There are 10 hidden switches. A switch that is on adds its own fixed numbers to the row, and there is some noise. The rows also spread widely along 16 directions, which tell nothing about the answers.
In the rows, zero is written as 128.
Some rows, each with its switches (1 for on, 0 for off) after it:
[123 120  68 161 159 139 174 101 129 171 123 158 146 191 173 114 166 109
 122 121 133 131 173 169 154 106]
1 0 0 0 0 1 0 0 1 1
[137 128 164 131 130 107 109 139 145 148 124 120 121 146  77 122 137 177
 144 159  80 136 138 103 144  90]
0 0 0 0 1 0 0 0 0 1
[ 98 147  78 187 141 124 204 121 120 179  79 103  97 139 122 195 130 170
 167 106 114 120 100 135 112 149]
0 0 1 1 0 0 1 0 1 0
[149 176 144 137 105 114 135 176 172 173 107  79 180 123 170 112  84  83
 137 226 155 137 172 173 206 161]
0 1 0 1 1 0 0 0 1 1
[ 94 136  84 177 167  95 158 140 148 145 205 186 111 103 161  86 125 118
 127 146 121 123  69 126  94 161]
0 0 0 1 1 1 0 1 0 0
[107 174  93 214 102 139  99 111 144  98 146  73 146 142 127 179 123 133
 193 133  82 154 113 135 165 139]
0 0 0 1 1 0 0 0 1 0
[124 107  99 134 136 146 149 131 137 166 158 154 100 130 105  84 191 132
 134 134  81 141 109 132 121  93]
1 1 0 1 0 0 1 1 0 1
[158 163  80 117 112 134 138 148 131  79 158 147 139 113  88 145 127 120
 135 142 143 122 130 102  89 152]
0 0 1 1 1 1 0 0 0 0
[119 127  62  85  94 162 144 155 169 121 139 166 145 156  84 103 166  95
 129 137  94  82 142 164 130  64]
0 0 1 1 0 1 0 1 1 1
[149 149 154 128 173 127 114 130 153  98 129 131 105 153 136 117 119 153
 119 153 141 149 181  58 141 174]
0 0 1 1 1 0 0 1 0 0
[141 120 134 119 146 101 131 140 162 156 111  99 138 163  87 117  92 135
 159 178 109  67 143 131 168  52]
0 0 1 0 1 0 0 0 1 1
[150 174 109 147 159 170  88  73 169 110 186 112 191 175 144 109 114 109
 181 130 150 132 220 101 153 124]
1 1 0 1 0 1 0 0 1 0
[122 123 103 134 144 119  95 109 132  95 171 134 139  99 106 116 164 154
 110 139 175 135 101 140  88 149]
0 0 0 1 0 0 0 0 1 0
[115 129  18 116 158 135 121 127 163 132  92 164 133 162 100 146 108 120
 135 119 164 112 134 172 104 121]
1 0 0 1 0 0 0 0 0 1
[128 143  92 169 168 117 129 121 149 157 139 141 146 166 150 104  85  99
 166 140 125 116 146 131 138 126]
0 0 0 1 0 0 1 1 0 0
[109 137 100 151 153 138 153  96 148 156 176 130 144 128 144 129 125 139
 160 126 151 113 138 135 116 119]
1 0 0 0 0 0 0 0 1 0
[146 163 166  77  94 157 178 140 154 177 127  74 136 126 122 109 193 129
 151 107 116 112 171 132 125 101]
0 1 1 1 0 0 0 0 0 1
[165 152  71 109 123 123 117 115 136 133 115 114 166 157  81 129 114 117
 173 176 129 124 150  84 129  46]
0 0 0 0 0 1 0 0 1 1
[ 97 159 103  67  90 102 197 146 155 140 167 137 136 119 145 104 164 124
 117 119  84  87 147 126  98 118]
0 0 0 0 0 0 0 0 1 1
[131 131 103 133  97 148 151 176 173 148 131 168 131 141  85 148 114 139
 133 149  93 102 147 154 146 113]
0 0 1 1 0 0 0 1 1 0
[129 134 130 161 139 105 109 154 165 104 174  95 139 119 111 117  82 102
 146 148 131  77  89 181 141 141]
0 0 0 1 0 0 0 1 1 0
[115 150  84 151 107 146  91 146 164 109 151 143 127 138 107 111 136 121
 156 146  50 180 123 104 144 138]
1 1 0 1 0 0 1 1 0 0
[111 130 140 203 157 139 101 190 145 128 117 174  88 144 131 108 119 113
 122 107  92 182  83 157 144 194]
0 0 0 0 0 0 0 1 0 0
[113 148 117 111 158 133 111  90 135 135 130 109 129 118 104 108 139 146
 178 120 152 133 122  93  73 123]
0 1 0 0 0 0 0 1 0 0
[170 113 122 124 120 145 140 105 119 131  90 111 159 184 116 128 143 111
 134 159 128  96 209 155 182  75]
0 1 1 0 1 0 0 0 0 0
[125 121 131 144 133 113 184 120 127 181 155 144 115 120 160 114 192 170
 101 149 132 155 136 126 117 142]
0 0 0 1 0 0 0 1 0 1
[147 126 173 192 154  57 216 139  48 165 139 137 139 105 158  87 109 105
 139 164 121 126 119 161 108 191]
0 0 0 1 0 0 0 0 1 0
[ 94 156  69  98 129 126 112 157 182 116 118 174 117 161  96 114 162 143
 119 102  86 136 132 124  98 143]
0 0 0 1 0 1 0 1 1 1
[129 168 108 123  99 152  92 158 163  76 152 153 178 167  82 106  98  81
 177 111  73 106 180 143 137 123]
0 0 1 1 0 0 0 0 1 1
[146 157 120  88 165  95 145 140 135 165  84 114 141 165 141  74 128  95
 142 129 125 139 180 132 118 143]
1 0 0 1 0 0 1 0 0 1
[138 132 110 178 150 135 108 156 162 162 133 167 158 172 148 112 118 122
 111 169 134 157 155 147 181 140]
0 0 0 0 0 1 1 0 1 1
[149 159  91 141 130  99 115 181 152 128 111 139 117 155  74 129 110 123
 162  98  94 123 108 131  96 136]
0 0 1 0 1 0 0 1 1 0
[132 143 118 121 118 155 130 123 116  85 167 136 149 131 107  79 163  74
 149 139  93  96 141 138 131 101]
0 1 0 1 1 1 0 0 1 0

New rows. What belongs after each?
[ 69 122 140 136  92 189 139 135 183 171 145 188  97 125  91 137 172 200
 134 149  37 151 145 105 152  96]
0 1 0 1 0 0 0 1 0 0
[ 97 134 151 119 141 145 177 160 129 119 138 175  98 128 153  77 145  93
 111 143  80 124 133 123 131 162]
0 0 0 1 0 1 0 1 0 0
[128 112 133 138 172 113 160 107  76 105 118 147 128 145  92 101 115 108
 156 129 108  99 136 152  94 139]
1 0 0 1 0 1 0 0 0 0
[171 157 128 155 136 131 105 117 130  74 140  60 135 150  67 162 110 138
 190 125 133 111 135  97 122 128]
0 0 1 1 0 0 0 1 1 1
[102 151 142 135 120 128 146 134 141 128 151 128 132 119 112 121 125 143
 156 155  89 124 136 109 128 132]
0 0 0 1 0 0 0 0 1 1
[143 156 113 125 123 132 141 139 146 148  96 124 147 152 131 145 124 126
 131 125 143 131 173 152 131 150]
0 0 0 1 0 0 0 0 0 0
[128 138 136 127  98  89 181 162 100 119 136 167 147 143 121  80 149 104
 125 135  48 125 160 149 121 153]
0 0 1 1 0 0 0 0 1 1
[119 180 123 119 119 141 109 132 160 161 109 106 175 155 116 123 120 114
 197 107 136 143 165 150 106 137]
0 0 0 0 0 0 0 1 0 1
[ 83 141 161 142 172 157 154 125 197 172 144 106 107 147 124 128  88 161
 175 177  97  98 148 100 174 111]
1 0 0 1 0 1 0 1 1 1
[ 85 159  66 113 130 158 111  69 138 110 141 131 146 146 102 129 191 166
 168 148 103 148 156  60 104  91]
0 0 0 1 1 1 1 0 1 1
[149 152 191 179 146 114 128 122 111 144 159 118 126 128  92  97 121 147
 193 132  61 148 139  76 126 121]
0 1 0 1 0 0 0 0 1 0
[113 151  84  82  95 136 155 150 172 118 144 137 137 122 116 139 144 132
 120 148 133  96 145 131 116 129]
0 0 1 0 1 0 0 1 1 0
[ 85 102  50 203 121 122 216 110  89 115 150 167 115 109 169 169 121 125
 112 174 124 109  83 152 141 144]
0 0 0 0 0 0 0 0 1 0
[169 167  71 159 115 109 103 130 129  96 166  75 142 125 104 125 165 111
 171 109 127 161  84 107 104 113]
0 0 1 1 0 0 0 0 1 1
[ 95 150 125 105 117 157 120 153 149 102 114 144 123 119  99 118 111 106
 152 152  99 114 125 125 133 122]
0 0 0 0 1 0 0 0 0 0
[141 153  77 135 121 138 146 102 141 142 148 161 140 150 100 153 159 171
 143 107 122 115 180 109 103 116]
0 1 0 1 1 0 0 0 1 0
[165 153 128  89 152 151 143 146 148 113 120 134 112 127 115 120 148 142
 105 130 172 148 179  90 113 176]
1 1 1 1 0 0 0 0 1 0
[130 169 108 114  81 107 160 185 153 122 194 138 136 101 118 105 160  99
 129  77  96 113  79 169  62 169]
0 0 0 0 0 1 0 1 0 0
[107 153 174 180 131 122 141 142 135 130 139 121 129 118 101 139  97 170
 168 143  82 134 139 106 128 198]
0 1 1 1 0 0 1 0 1 0
[184 118 154 155  96  74 130 166 121 151 140 144 164 162 127  99 172 128
  82 157  84 147 157 192 160 133]
0 0 0 0 1 1 0 0 0 0
[112 157 130 120 137 149 107 158 160  81 140 100 134 121 114 104  88  79
 170 141 118 123 113 131 141 145]
1 0 1 0 0 0 0 0 1 0
[176 146 173 203 132 146 130 196 145 145 131  96 124 134 148 129  94  72
 134 157 137 130 116 191 205 155]
0 0 0 1 1 0 0 0 0 0
[147 174 114  65  84 109 142 176 156 104 137 127 142 140  91 126 143 123
 116 120  96  97 173 136 101 154]
0 0 0 1 1 0 1 0 0 1
[103 132 148 156 129 120 108 138 191 147 175 127 119 122 120 116 125 173
 134 193  81 131 126 103 172 111]
0 0 0 1 1 0 0 1 1 0
[139 220 124  66 139 131 115 184 149 112  69  68 130 132 110  75 114  41
 199 111 123 139 132 100 103 142]
0 0 1 1 1 0 0 0 1 1
[107 153 105 149 145 135 127  92 121  55 156 117 107 145 103 136 114 131
 176 117  64 110 130  54 122 111]
0 0 0 1 0 0 0 0 1 0
[ 97 154  42 192 148 150 137 154 146 109 194 180 124 126 133 102 111  67
 172 112 101 115  60 119 112 124]
0 0 1 0 1 1 1 0 1 0
[127 168 144 103 148 127 118 130 134 105 118  93 135 141  86  98 122 117
 184 149  99 141 148  96 109 143]
1 0 0 1 0 1 0 1 1 1
[101 136  72  91  96  66 159 138 194 128 148 116 129 114 138 161 147 197
  63 168 127  99 138 157 125 171]
1 1 0 0 1 0 0 0 1 0
[118 175 102 148 116 104 100 106 100  71 131 109 171 162 115  94 149  94
 185 103  64 162 140 113 106 150]
0 1 0 0 0 1 0 0 1 1
[130 157  98 198 130 169  59 109 154 170 133 153 183 164  77 139 145 158
 211 108 125 178 157 147 126 104]
0 0 1 1 1 0 0 0 1 0
[140 129 117 135 151 132 132 108 128 125 146 130 135 146 140  95 149 106
 129 119 136 113 152 138 128 117]
0 1 0 1 0 0 0 0 0 0
[106 150  99 187 138 145 141 135 104 127 134  82 128  74 150  93  92  56
 212 241 127 187  47  95 164 117]
1 0 1 0 1 0 0 1 1 0
[161 143 114 131 169 123  96 101 130  82  90 101 150 178 122 134 129 127
 112 133 174 124 185 135 139 168]
0 1 0 1 0 1 0 0 1 0
[116 152 143 131 158 131 145 141 115 111 136  79 132  87 131  98  93  71
 175 199 159 125  80 133 128 154]
1 0 0 0 1 1 0 0 0 1
[128 163 144 127 136 161 101 122 152 125 127 123 142 149 105 132 139 154
 150 143 131 142 185  89 140 147]
0 1 0 0 1 0 1 0 1 1
[125 137  99 227 181 125 105 111 100  82 155 175 126 155  83 129 101 129
 188  90 106 131 107 128  85 195]
0 1 1 1 1 1 0 1 0 0
[ 90 145 119 173 148  97  94 113 139  90 152 136 175 147 131  92  82 106
 164 152  96 115 145 158 144 172]
0 1 0 1 0 0 0 0 1 1
[134 157 136 149  99 126 129 138 139 165 148 126 180 112 113 114 113 120
 174 205 103 146 137 134 146 109]
0 0 0 1 1 1 0 0 0 0
[109 116 135 100 131 160 165 113 139 146 188 183 172 124 140  72 128  91
 136 176 146  76 196 184 132 117]
1 0 0 1 1 0 0 1 0 0
[ 82 153 154 124 135 103 169 139 145 153 101 132 118 135 121 161 129 201
 128 118 124 130 156 129  89 214]
0 0 0 0 0 0 0 1 1 1
[155 162  74 164  99  88 145 184 139  87 164 135 129 148 143 119 139  93
  98 133  66 143 110 130 146 174]
0 0 0 1 0 1 1 0 1 1
[130 175 186 160 141 163 134 160 174 184  87  98 116 165 127 143  97 137
 179 140  90 137 184 121 189 142]
0 1 0 1 1 0 0 0 0 1
[124 125 147 150 138 133 104 159 139 184 109 171 164 124  99  85  99 118
 165 187 128 153 132 157 142 113]
0 0 1 0 1 0 0 0 0 0
[115 120  72 167 108 158  84  54 128  72 188 134 157 156  90 147 191 167
 156 114  90 136 143 117 128  67]
0 0 0 1 0 0 0 0 1 0
[ 73 151  58 155 157 135  80 104 173 124 145 182 135 142 116 128 117 163
 159 126 116 153 129 105 104 136]
0 0 0 1 1 0 0 0 0 0
[129 138 173 110 104  88 177 139 106 101 180 128 163 108 112 104 119 125
 122 176  95  66 167 154 116 170]
0 0 0 1 1 0 1 0 1 0
[141 161 139 124 158 131 159 132 117 107 132  83 153 130 134  91  76  49
 184 178 143  97 145 136 144 137]
1 0 0 1 0 1 0 0 1 1
[147 124 138 175 153 115 101 136 115 121 115 160 143 130  59 138  83 159
 151 162 131 136 124 139 106 169]
0 1 0 1 0 1 0 0 0 0
[124 120 120 150 124 187 114 153 172 172 131 175  98 131 105 120 184 159
 114 136 109 174 124 125 151 106]
0 1 0 1 0 0 0 1 0 0
[139 159  91 110 136 152 141 142 151  76 116 140  98 147  61 174  99 145
 150 142 117  86 145  75 112 133]
0 0 0 1 1 1 0 1 1 0
[163 144 147 139 146 109 142 157 135 170 127  71 120 108 145  97 148 111
 123 161 162 139  96 140 139 130]
0 0 0 1 0 0 1 0 1 0
[131 153  85 102 106 167  91 170 168  38 102 131 105 184  95 148 155 100
  99 104  81 121 149 133 162 130]
0 0 0 0 1 1 0 0 0 1
[111 159  73 120 117  82 113 136 150  38 170 111 127  99  98 143 101 141
 126 147 117 105  96 104  95 184]
0 1 0 1 0 0 0 0 1 1
[136 143 144 116 137 145 107 151 142 103 160 123 129 119 105  74 126  75
 154 146 122 103 115 144 126 114]
0 0 0 1 1 0 0 1 0 0
[ 93 108 103 156 173 154 152 105 133 139 194 165 117 126 111  94 129 113
 163 131 121  53 102 143 112  76]
0 0 0 1 1 0 1 0 0 1
[152 172 156 101 126  94 173 178 196 155 176 125 118 169 136 111 140 155
 120  72  83 110 191 112 113 172]
1 0 1 0 0 0 0 1 1 1
[ 96 170  77 138 110  95 115 138 129 179  83 155 173 124 133 104 138 125
 168 165 106 201 128 137 108 142]
0 0 0 0 1 0 0 0 1 0
